There are 5 hidden switches. A switch that is on adds its own fixed numbers to the row, and there is some noise. The rows also spread widely along 3 directions, which tell nothing about the answers.
Some rows, each with its switches (1 for on, 0 for off) after it:
[ -5  -7  26  -2   1  14  18  24 -15  34 -19 -33  40   3 -41  16  -4 -34
  36  -9  -3   6 -20  23  23 -20  13 -73 -44  13  29 -10]	0 0 1 0 0
[-31  -1  25 -19  11  15  10  25 -16   9 -26 -50  24  -7 -30  11   0 -20
  22 -17   0   7 -14  17  19 -20 -14 -51 -40   1  26   3]	0 0 0 0 0
[  0  -7  30  13  10  17  -7  44 -26  56  -1 -15  50  15 -33   0  -9 -35
  36  25   4   7 -10  44  22 -42 -25 -57 -52  20  47  -7]	1 1 1 0 1
[-14   7  23 -23  10  13   2  24 -18  22 -22 -51  14  -4 -33  19  -9 -38
  21 -15   3   6 -21  18  15 -23 -18 -52 -48  19  49   2]	0 1 0 0 0
[ 24 -17  20  34   2   3  19  36 -17  61  -5  -7  49  10 -28  -2  -1 -43
  41  18   7  11 -15  37  19 -39 -10 -74 -63  14  46 -23]	1 1 1 0 1
[-23 -11  17   6  20  19   9  38 -24  27 -20 -34  39   5 -25  -8   0 -28
  32   2   5  15 -16  25  17 -41 -33 -53 -40   3  26  -7]	1 0 0 0 1
[  4  11  24   7  17   0  20  30  -5  25 -27 -31  32  11 -29   7  -5 -24
  24  17  14  20  -3  19  11 -20  -6 -44 -47   7  56 -24]	1 1 0 0 0
[  9 -19  24  21  10  14  11  30 -23  57  -2 -23  41  -7 -38   2   3 -55
  41 -12   2   7 -37  29  10 -57 -31 -83 -73  22  50  -8]	1 1 1 0 1
[-34  13  29  -9  15  22  -5  23 -19  11 -20 -24  32  22 -17   8 -12  -2
  19  14   1  17   4  41  28 -13 -11 -29 -21  -6  20  -5]	0 0 0 1 0
[  6   7  33   6  13   5  12  34  -7  45  -8 -25  43  18 -38  19 -12 -26
  36  23   9  13  -7  30  20 -24   2 -49 -52  19  56 -17]	1 1 1 0 0
[ -3  -8  16  27   7   4 -11  55 -27  31  -7  -2  51  19  -8 -16  -5  -6
  11  54  19  26  21  55  13 -29 -46 -17 -40  -5  38 -13]	1 1 0 0 1
[  0   7  19 -13   5   7  11  26 -18  22 -21 -38  20   2 -28  20  -9 -38
  20   0  10  16 -10  21  18 -19  -9 -52 -44   7  49  -5]	0 1 0 0 0

New rows, each followed by its switches (1 for on, 0 for off):
[ -9  19  21 -18  16  18   7  31 -20  38 -23 -45  29  26 -24   6 -20 -46
  44  17   7  17  -7  40  23 -24  -8 -52 -33  21  64 -16]	1 1 0 0 1
[ 15 -27  22  38   9  10   0  45 -22  53   0  -1  53   5 -24  -8   6 -28
  30  21  11  14 -13  42  11 -45 -43 -58 -67   9  38 -11]	1 1 1 0 1
[ -7  -7  18   3  20  20  -3  35 -26  35 -13 -33  33   4 -28   0  -2 -38
  30   8   9  13 -18  29  12 -38 -33 -54 -50  13  54  -9]	1 1 0 0 1
[-17  -1  30  15  17  -1   5  47 -14   9 -22 -19  44   9 -23  -1  -2   9
  19  29  13  24  12  26  15 -22 -28 -17 -40  -8  17 -10]	1 0 0 0 0
[ -8 -13  14   8  14  28   2  18 -35  41  -7 -24  26  -9 -23   0  -1 -45
  21 -22   2   5 -42  30  10 -46 -50 -78 -57   5  47   0]	0 1 0 1 1
[-10 -12  31  25  23  31 -20  37 -34  57  10  -7  51   8 -28   0  -1 -28
  30  13  -3   7 -20  51   9 -56 -52 -50 -62  12  45   1]	1 1 1 1 1
[ -1  -4  30   0   3  14  -5  39 -19  38  -9 -25  38   0 -38  16  -7 -34
  21   5   3   5 -14  35  18 -26 -13 -55 -55  13  38   0]	0 1 1 0 0
[  6 -15  16   9   4   2   5  28 -23  25 -14 -24  28 -15 -26   7   2 -28
   5  -5  18  12 -13  15  10 -27 -35 -52 -61  -2  34  -4]	0 1 0 0 0
[  9  -6  21  25  13   2  17  36  -9  24 -21 -26  36 -10 -27   9   5 -30
  20   8  16  18 -13   9   8 -34 -32 -45 -67   1  45 -16]	1 1 0 0 0
[  7 -19  13  27  13   8  14  34 -22  39 -13 -22  36  -7 -24  -7   1 -38
  25   2  11  16 -23  20   8 -46 -47 -64 -61   2  49 -15]	1 1 0 0 1
[ -9  28  25   2  28   4  31  17   1  24 -29 -35  36  33 -23  15 -16 -16
  45  16   2  30   4  26  27  -8  18 -47 -29  -5  38 -34]	1 0 0 1 0
[ -9 -33  19  -5   8  34 -10  28 -40  50  -2 -29  29 -20 -40   7   1 -56
  29 -29  -7  -7 -49  31  14 -51 -43 -85 -68  26  44  14]	0 1 1 0 1
[ 18 -16  14  13  -9   8  17  24 -21  62  -4 -19  34   6 -31   1 -10 -55
  39  -4   6   8 -19  41  24 -33  -6 -97 -60  10  48 -19]	0 1 1 0 1
[ -6   5  28   1  24  13   6  36 -14  22 -12 -31  31   1 -30  11  -3 -23
  17   8   8  17  -8  20   8 -33 -35 -32 -52   8  48  -8]	1 1 0 0 0
[  5  33  27   1  24   8  26  16  -4  37 -21 -35  33  30 -27  18 -18 -32
  40  16   6  20  -3  29  21 -17  10 -51 -39   9  61 -35]	1 1 0 1 0
[  6   5  36  23  22  10  -1  37 -14  42  -1  -5  51  19 -31  11  -7 -15
  26  29   5  18  -5  45  14 -32 -23 -37 -57   9  40 -16]	1 1 1 1 0
[ -7  -9  17  11  17  10   1  41 -25  37 -12 -24  35   6 -22  -4  -4 -31
  23  15  13  13 -12  31   9 -41 -43 -46 -50  10  48  -8]	1 1 0 0 1
